All groups share one centre, and each spreads out both ways along 13 directions, with some noise.
(in the rows, 128 means zero)
Some rows, each with its group after it:
[145  63  86  95  90 146 150 107 153  94 155  89 127 155 118 166]  X
[154 139 108 173 121 110  63 140 206 126 101  96  99 160 158 173]  E
[159 111 169  94 138 198 109 161 114 130 177  96 100  71 166 129]  E
[165 139  83 130 155 126  83 139  90  96 173 141 147 112 126  82]  C
[149  88 117 117 130 103 139 132 122  83 155 115 141 119  87 133]  C
[109 136 135  93 125 154 146 137 100 127 134 155 153 118 113 126]  E
[157 104  93 163 146  62 144 100 159  78 132 103 136 112 106  91]  X
[117 136 119 130 127 133 100 143 114  86 128  70  91 130 182 118]  E
[141 118 160 152 148 161 103 168 126 134 149  78 179 138 126  83]  C
[140 124  85  82 161 181  97  98 157 101 162 113 132 215 142 131]  X
[114 136  97 103 123 169  63 112  48 129 114 139 137 106 129 146]  L
[155 106 145 122 135 163 138 170 118 205 154 140 149 114 159 127]  E
[116 104 129 115 138 125 126 121 132  92  97 128 114 144 129 143]  L
[111 131 121  65  99 176 108 116 127 109 128 187 118 146 106 123]  X
[129  92 167  98 156 164 133 160 127 123 123 107 142 131 153 108]  L
[127  95 134  81 176 114 162 121 121  58 110 175 122 122 141 204]  C
[113 154 128  83 102 186 121 100 147 157 132 160 158 136 130 151]  L
[129 121 154  94 107 237 109 122 136 138 127 109 140  70 132 111]  X
[142 112 153 127 112  97 139 140  99 168 166  88  73  67 118  54]  L
[113 127 129 119 102 128 143 111 116 141 117 117 126 104  48 144]  E
[132  96 140 126  52 142 112 139 114 129 153 111 109  96 149 205]  X
[137 115 138 125 189 116 112 130 147 109  86 169 158 150 112 110]  E
[125 118 187 127 124 123 137 129 149  90 155  87 113 112 103 129]  L
[147 111 189 122 136 133 146 185 106 129 172 159  47 110 128 130]  X
[141  93 125  99  95 148 131 150 129 124 160 121 173 118 176 140]  L
[151 162 103 118 169 140  90 114 143 137 111 195 138 127 150 198]  L
[107 115 140  78  77 112  83 152 154 136 108 124 121 155  76 102]  X
[170 101  81 130 192 133  90 147  83 120 127 121  79 109  99  96]  E
[101 162 125 110 101 123 123  95 114 135 137 143 109 152 119 118]  E
[156 119 168 150 145 129 110 130 146 134 118 126 165  50  81 125]  L
[157 109 118  99 134 101 106 157 157 112 155 153 140 177 128 131]  C
[129 100 113 108 114 148 166 116  84 113 165  89 138  95 108 188]  C
[138 154  95 130 179 148 105 118  77 168  95 147 114  71 138 141]  L
[102 127 129  90 110 174 110 116  63 120 135  86  90 105  89 147]  X
[105 146 153 115 152 117 126 131  97 129 104 106  55 104 137 122]  L
[ 96 122 168 138 135  74  81 180 133  85  25 131 130  87  79  35]  X
[145 132 152 165 133 104 145  87 137 117 147 137  95  91  96 131]  C
[133 178 160 155 116 179  90 118 127 198 159 116 147 108 130 102]  C
[128 100 154 113 151 129 141  91  98 107 177  76 119 139 178 111]  E
[132 179  98 120 111 128 150 144 182 170 157  95 112 171 123  81]  L
[141 132 134 101 151 112  82 138 139 159 115 173  70 152 138 117]  L
[131 153 106 146 114 137  80  80 109 118 147  86 133 104 184 162]  C
[105 134 121 122 101  98 135 114  70 116 171  99 152 142 173 105]  E
[105 144 107 101 104 116 131 156  87 150 124 158 119 146 118 105]  C
[127 137 119 116 171 146 109 100  89  78 125 137 123 105 135 110]  C
[144 101 129 170 162 139 132 166 148 144  62  70 121  66 148  79]  X
[110 123 119 100 116 159 103 120 134 132  73 124 176 101 110 140]  X
[128  93 141 114  62 123  64 130 150  91 166  93 127 183 131 100]  L
[109 121 141 134 128 101 122 131 118  90  87 125 144 106 134 124]  C
[110 128  93  59 122 190 102  90 126 135 129  82 152 161  90 139]  X
[146 120 134 125 128 120  74  95 107 142 156  86 130 119  74 133]  E
[117 171 101 153 134 151  96  73  80 158 133 110 141 111 161 134]  E
[134 115 106 115 151 154 106  99  83 166 113  83 147  73 123  94]  E
[115  97 177  68 115 147 129 182 122 129 158  82  94 146 177 116]  L
[145 131 122 164 159 129 148 127  93 133 144 138 135  89 153  89]  C
[126 194 104 143 145 110 124 162 155 119 132  94 122 148 117 125]  L
[131 107  78 135 126  65 161 124  70  87 154 122 104 145  50 135]  E
[129 114 113 145 189 111 128 153 131 155  57  92 115 142 134 147]  X
[139 100 133  91 125 115 119 103 173 104 111 123  96 116 129 209]  C
[125 117  60 102  65 140  97 118 113  78 134 179 129 146 149 166]  X
[121 131  73 108 134  88  96  45  99  41 136 127  73 130 157 100]  C
[ 90 115  94  49  70 116  93 146 105 114 114 107 169 136 226  86]  C
[151 120 101 135 102  66 101 156 155 142 132 101 171 120  93 118]  X
[131 116 127 112 116 128 102 160 131 130 117 106 142 126  82 136]  E

New rows. What belongs after each?
[154 128  86 163 193 121 127  63  96 156 122 158 138 132 109 141]  E
[170  89 130 177 150 124 125 157 102 163 138  99 132  85 120 132]  E
[165  95 103 136 154 100 135 143 162 108 124 126 115 132 148 170]  L
[133 163 114 169 165 133  84 103  68 122 135 136 106 124 109 130]  E
[128 124 123 110 123 133 110 113 118 113 133 110 130  99 158 147]  C
[128 182  99 121  76 114  75 144 116 124 132 187 152  97  88 134]  E
[124 126 172 148 146 121 134 119 126  92 147 138 123 151  37 124]  C
[172 101  94 140 134 162 168 116 136 122 151 110  88  64  74 124]  X
[121  76 175  43 112 124 168 110 123 143 183 103 103 121 172  42]  E
[157 148  85 133 136 137 107 111 119  89 164 136  83 118 150 168]  E
[166  65 122 128  64  63 120 149 134 129 162 108 113  86 111 108]  L
[167  92  97  72 147 138 134 122  95 173 188 150 139 128 143 102]  E
[148 130 106 161 128 136 124  98 147 131 129 116 174 119  79 153]  C
[116 139 104 142  83 106 102 166  75 192 124 115 111 134  76  93]  E
[154 126 110 143 167 105 119 166  87 119 143  97 119  93 126 120]  L
[153  80 150 103  99 105 106 127 205 131 131 137  83 158 161 160]  L
[156 132 128  98 166 166 157 132  94 125 197 149 135 109 114 136]  X
[147  97 134  68 127 172  88 183 128 164 124  96 116 104 122  92]  E
[169 121  96 124 139 113 114 124  79 174 170 176 136  96 116  92]  E
[143  99 154 142 108 166 104 145 122  80 158 146 117 133 218 205]  X
[118 120 110  96 100 121 142  74 100  80 157 162 176 102 118 150]  X
[155  73  89 103  85 126 118 132 122 124 187 147 180 174 156  77]  L
[176  97 130 158 179 133 156 153 158 147 123 130 134  98 128 120]  C
[ 72 168 175 100 122 168 138  99 100  94 127 133 121 138  80 150]  E
[145  93 159 152  96 125 113 120 181  78 131 126  83 100 132  96]  X
[147 127 105 104 164 149 158  85  87 113 154 166 120  64 167 115]  C
[150 125 125 128 151 147 121 153 106 116 132 145  94  93 114 112]  E
[139  68  99  55 152 113 124 178 106  76 126  98 105 140 219 174]  C
[110 163 119 119 132  98  99  84  80 110 153 131 118 142 128 132]  X
[129 123 161 124  80  93 145 118 106  93 192 112 128  74 120 139]  L
[141 151 150 123 203 100 100 182 133 108  70 128  84  83  85 210]  L
[130  86 119 167  98  90 150 205  92 122 118  69  93 125  60 133]  E
[153 139 120 163 129 122  70 110 136 129 143  95 150 118 138 170]  E
[144 103 123  82 122 168 139 103 155 128 164 116  83 155  80 144]  X
[144 119 158 133 119 109 134  94 144 113 157 127 119  85 171 144]  C
[133 113 159 109 109 106 123 124 131 170 147 146 151 114 102  87]  E
[126 129 111  84 142 134 145 165  82 122 138 178 115 132  58 138]  C
[118 115 169 122 108 118 144 133 112 106 174  98 128 143 136 139]  E
[147 162 128 119 159 151  79 152 119 142 167  99 110 145  81 111]  L
[132 103 169  98 107 136 147 151 128  91 165 101  70 102 116 118]  E
[155 111  78  97 157 131 119 184  82 143 131 119  93 102 207 113]  C
[148 149  76 158 166 136 100 171  85  83 170  52 162 138 163 127]  L
[104 117 159  95 131 139 127  91 113  81 135  81 142 105 131 118]  E
[120 139 124 148 116 175 137 188 132 160  84 118 119 102 139 152]  E
[119 115 148  89 153 122 117 108 133  84 105 189 102 150 113 200]  L
[134 156 128 114 181 150  96 132 119 130  94 171 142 105 134 183]  L
[133  96 100 111 100 155 123 118 152 134 123  66  75 136 122 173]  L
[116 149 134  71 122 163 120 131 114 169 142 163 131 139 127 125]  X
[137  98 103 132 139 115 126 125 109 116 129  73 143 122 141 137]  E
[148 105  95 117 126 146 120  99 106 156 148 135 116 125 155 110]  L
[111 140  96 121 125 144 106 106 120 142 102 105 120 139 146  94]  C
[157 122  93 157 148 141  96 172 107 127 117 115 158 112 113 175]  E
[140 111 118  94 127 164 149 131 140 168 144 121  94 145 148 126]  X
[125 146 171 100  94 111  94 129 154 155 151 167  90 161  79  97]  E
